There are 3 nested groupings, the coarsest first. Each group lies inside one group of the grouping before and may be the whole of it. The rows also spread widely along 15 directions, which tell nothing about the answers.
(in the rows, 128 means zero)
Known rows, each followed by its group in each grouping:
[130 116 119 117 160 106 127 160 135 129 118 125 102 148 120 102 133 118
 135 155 137 129 134]	Zug Falo kir
[115 151  94 144 133 113 115 120 115 113  89 130 101  92 134 142 106 109
 103 120 104 156 132]	Zug zepoz fipa
[105 147 120 122 120  96 149 128 125 123 114 151 132 175  85 142 175 112
 133 165 143  71 115]	Fizov zof mimuk
[123 186 157 108 141  72 150 141 105 161 100 101 160 103 133 176  93 112
 210 121 122 130 108]	Zug Falo fum
[ 86 155 126 125  94 114 125 117 151 132 123 115 110 131 120 144 156 114
 110 118 114  99 106]	Fizov gudum Pepo
[ 71 168  81 112 104 159 102  98 115 140 119 153 136 107 131 149 104  80
  95 118 132 132  99]	Zug galug lep
[128 165 108 149  88 149 168 138 140 185 135 128 119 160 135 166 187 121
 115 184 123  87 101]	Fizov Mimu pupi
[102 174 116 150 173 147  76 139 127 135  92 151 100 138 114 143 138  67
 103 120 116  91 118]	Zug galug roki
[118 137 118 121 121 123  56 130 171 136 102 123 139 113 144 150 160 117
 112 147  94  72 121]	Zug zepoz Lan
[103 150 141 115 123 110 145 122  95 153 135 108 123 134  85 164 154  94
 136  97 143 105 121]	Zug Falo Kad
[108 110 118 135 121 126 105  94 120  78 117 137 177  95 114 146 123 155
 112  89  88  81 124]	Zug galug Pufir
[112 161 134 136  99 155 126 107 134 148 145 122 101  99 107 166 137 111
  92  97 119 120 125]	Zug Falo Kad
[168 155  94  87 103 127 144 159 168 146 134 106 118 110 111 162 132 205
 120 158 114 124 146]	Zug galug Pufir
[176 168 129 126 126 121 149 140 183 158 138 100  48  84 149 106 135 118
 120 155 166 152 124]	Fizov gudum Pepo
[106  85 129 122  97 123 106 126 127 141 146 122 150 144 107 130 170 117
 119 154 121  96 132]	Zug Falo fum
[120 122 128 114 155  98 132 102 116  69 155 169 123 129 105 144 144 132
 161 126 126 149 143]	Zug Falo Kad
[116 126 196 149 117  86 125 142  95 181 152 126 149 152  69 168 181 103
 178 157 105 106 136]	Fizov Mimu pupi
[ 90 157 102  96 163 121 107 147 159 140 118 141 138 138 176 133 105 148
 160 128  83 133  93]	Fizov zof mimuk
[161  97  98 147 106 155  70 118  86 119 129 104 155  97 179 147 113 123
 145 111  98 170 139]	Zug galug lep
[140 139 106 115  79 120 152 109 193 158 135 128 142  77 133 116 153 143
  91 203 151  74 106]	Fizov Mimu pupi
[131 164 160 173  83 133 141 129 123 156 124 116  83 139 138 151 140  67
 134 154 133 144 124]	Zug Falo kir
[ 85 146  91 115 124 114 145 141 125  91  81 118 122 132 103 118  71 155
 102  99 105 124 119]	Zug galug Pufir
[110 126 111 126 126 153 110 151 112 133 114 115 115 174 129 122 120 102
 129 115 135 110 114]	Zug Falo Kad
[132 158  93 111 138 114 151 154 129 163 110 115 115 139 122 139 144 137
 124 150 131 113 116]	Fizov zof mimuk
[ 66 139 125 126 126 141 122 104 137  94 138 178  92 143 118  98  97  83
 119 125 139 149 111]	Zug galug Pufir
[113 136  67  91 171  65 154 135 137  82  99  84  88  90 132 129 127 178
 110  79  99 160 136]	Zug galug roki
[136 127 125 116 147 123 113 141 148 133 129 130 126 130 152 115 121 120
 160 153 129 123 118]	Zug galug roki
[156 130 129  88  74 108 103 105 171  95 128  90 124  85  82 127 129 162
  99 108 156  83 140]	Fizov zof mimuk
[105  75 106 141  98 116 105 141  72 139 107  98 151 134 110 109 119 107
 110 130 113 140 139]	Zug galug Pufir
[136 144  98 116 115 133 164 144 122 143 138 115  91 148 136 125 125 136
 143 142 146 162 117]	Fizov Mimu pupi
[148 152 131 117 109 157 115 134  98 131 142 143 126 160 113 152 109 100
 175 139 161 138 128]	Zug galug roki
[125  86 103 121 175 146 127 154 132  93 120 135 107 168 141  59  93 137
 140 122 140 121 114]	Zug galug lep

New rows. What belongs after each?
[100 134 131  80 125 140 105 152 141 172 144 104 111 135  96 127 123 117
 115 111 139 111 121]	Zug Falo kir
[170 123 160 175 120 158  66 150 150 132 109  97 126 121 171 133 108 143
 144 108  73 108 127]	Fizov zof mimuk
[126 151 154 139  92 150  99 105 155 154 133 104 135  56 134 158 112 122
  95  97  98 107 120]	Zug Falo kir
[159 139 152 154  98 142  97 134 153 141 129 119 126  97 134 137 110 141
 133 147 101 125 132]	Fizov Mimu pupi
[143 133 112 108 171  91 109 120 120 109 137 156 114  89 141 115 110 106
 172 159 145 192 141]	Zug galug lep
[108 155 146 138 139 158 152 114 152 151 149 169 122 132 117 125 129 120
 120 132 127  83  94]	Fizov zof mimuk
[121 144 137 161  97 166 114 111 165 113 118 137 123 130 199 108  86 114
 144 128 109 117  85]	Fizov zof mimuk
[126 159 141 156 112 189 124 109 197 114 131 163 100  98 127 115  96 142
  75 128 112  79 110]	Zug galug Pufir
[120 166 121 112  70 145 146 123 161  86 123 100  81 150 132 140  86 170
 127  78 117 141 113]	Fizov zof mimuk
[140 125 135 185 138 146 157 112 109  92 108 150 138 130 141 122 108 118
 132 122 120  93 112]	Zug Falo Kad
[105 156 128  98 121 114 151 140 164 132 131 110  45 118 112 109  93 134
 117 110 133 175 127]	Zug zepoz Lan
[112  84 140  98  97 112  96 109  83  95 162  97 113 133  69 152 146 138
 134  56 119 155 159]	Zug zepoz Lan
[138 158 130 105 133 128 173 100 158 128 151 121 139 131 172 148 162 138
 174 110 149  66  76]	Fizov zof mimuk
[215 130 105 131 113 137 111 137  84 125 134 109 120 111  98 163 142 148
 134 132 148 150 168]	Fizov zof mimuk
[133 114  71 110 161 121  96 141 120 155 110 114 139 113 127 125 174 108
  98 149 139  86 125]	Zug galug lep
[122  73 130 158 169 134  91 138 107 152 121 136 167 138 157  88 143 101
 140 141 107  87 106]	Fizov zof mimuk
[169 150 119 138 110  91 180 154 140 155 112 109  90  96  92 130 130 146
 104 190 142 144 155]	Zug Falo Kad
[113 140 156 139  46 183 128 136 131 179 155 114 110 172 136 136 107  97
 146 143 133 134 105]	Zug galug lep
[146 180 113 117  98 111 184 112 160 140 138  96 102 113 160 168 167 141
 148 135 140 111  99]	Fizov Mimu pupi
[147 144 130 151 103 137 111 130 115 135 126 102 113 143 144 160 157 107
 150 122 124 119 120]	Fizov Mimu pupi
[158 164  84 126 146  91 150 123 133  94  98 121 119 116 159 156 149 150
 148 135 121 123 121]	Fizov zof mimuk
[124 142 109 104 144 117  82 128  99 123 116 105 114 104 120 126 104  92
 141  89 150 153 126]	Fizov Mimu pupi
[ 98 118 123 115 113  91 104 150  97 109 114 105 140 165  87 174 151 148
 139 108  80 127 150]	Zug Falo kir
[151  83 129 118  75  86 102 144 106 116 116  91 120 139 118 108 119 117
 159 167 144 168 156]	Zug zepoz Lan
[ 73  85 146 142  92 131 104 143 106 151 124 127 169 160 113 100 105 119
 132 136  92 109 108]	Fizov gudum Pepo
[154 101  73 121 110 138 131 144  90 142 154 141 143 160 133 144 175 145
 141 182 131 151 139]	Fizov gudum Pepo
[149 198 127 105 130 130 141 142 161 127 117 114  96  93 134 153  70 160
 151 110 122 149 123]	Zug galug Pufir
[135 116 117 124 110 140 117 111 148 125 154 139 169 116 144 162 160 169
 137 145  88  93 121]	Zug galug lep
[125 116 126 152 124 109 116 117 107 125 108 137 160 112  77 137 159 126
  93 136 113  69 133]	Fizov zof mimuk
[169 146 141 194 146 164 130 123 107 121 134 160 129 143 169 163 145 126
 165 130  89 125 119]	Fizov zof mimuk
[138 147 169 133  89 112 127 145 169 148 131 106  74  87 103 108  72 133
 123 151 119 178 148]	Zug galug roki
[136 161 127 122 115 119 128 128 155 124 135 125  70 124 108 141 148 112
 121 145 142 136 139]	Zug galug roki
[135  87 176 123 119 131  90 103 139 109 167 100  96 119 144  89 137  77
 161  92 165 127 123]	Zug galug Pufir
[189 176 122 118  88 146 160 165 159 172 133  95 133 121 129 199 133 208
 142 156  97 105 136]	Zug Falo Kad
[155 144 138 128 106 114  77  97  99 115 127 143 185  98 100 185 152 114
 154 133 126  91 139]	Fizov zof mimuk
[124 156 119 122 132 104 126  93 146 122 124 148 133 103 113 146 179  97
 113 146 152  68 111]	Fizov zof mimuk
[100 122 104 124 101 119 124 149 121 148  99 105 124 154 128  96 113  99
 123 152 144 117 105]	Fizov Mimu pupi
[144 136 106 102 120 108 110 155 173 162 107 149 136  90  80 119 119 160
  88 214 124  99 148]	Zug zepoz Lan
[ 86 151 112  92 104 149 120 145 187 131 108 123 119 110 102 103  58 170
  81 116 107 101 112]	Zug galug Pufir
[ 62 135 102 142 121 101 125 146 123 200  97 114 121 119 142 110 133  82
  90 161  95 138 102]	Fizov zof mimuk
[ 88 142 141 130 111 111  70 132 136 139  96 103 134 144 133 136 141  85
 132 111 107  84 105]	Fizov zof mimuk
[103 176 137 125 153 147 118 149 127 141  97 125  72 131 107 100  59  71
 119  98 160 136 111]	Zug Falo Kad
[175 161 133 136 159 132 149 129  92 161 142 125 132  73 120 174 117 133
 151 114 126 151 140]	Zug Falo Kad
[137  98  99 109  88 154 152 134 138 135 151  96 112 146 152  87 129 141
 123 130 162 123 104]	Fizov gudum Pepo
[104 144 132 146 142 119  94 135 118 134 109 152 133 120 149 127  88  96
 158 150  96 164 121]	Zug galug lep
[116 121 134 150  99 158 129  88 119 107 159 151 112 127 138 118 128  94
 132 120 145 138 109]	Fizov Mimu pupi
[ 97 139 127 110 111 129 146 103 120 151 143 117 169  87  82 169 132 172
  96  70  90  82 113]	Fizov zof mimuk
[140 177 164 187  59 127 182 114 154 158 124 115  64  92 134 119 114  90
 105 163 143 151 114]	Fizov gudum Pepo
[129 144 157 137  84 107 153 111 154 139 154 116  58  77 104 121 118 108
 104 144 141 187 149]	Zug Falo Kad
[ 95 123 105 140 131 167 140 133 114 152 129 136 121 161 143 121 139  95
 105 126 130 102  98]	Zug Falo kir
[150 130 159 162 116 153  85 150 150 146 113 107 136 101 140 124  81 151
 134 121  80 115 124]	Fizov Mimu pupi
[109 104 100 100 117 112 131 104 140 104 134 137 120 138 121 108 167 105
 116 147 164  91 114]	Zug zepoz Lan
[151 143  97  78 108 136 124 130 150 115 139 103 106 151 140 124 141 124
 156 131 187 109 109]	Fizov Mimu pupi
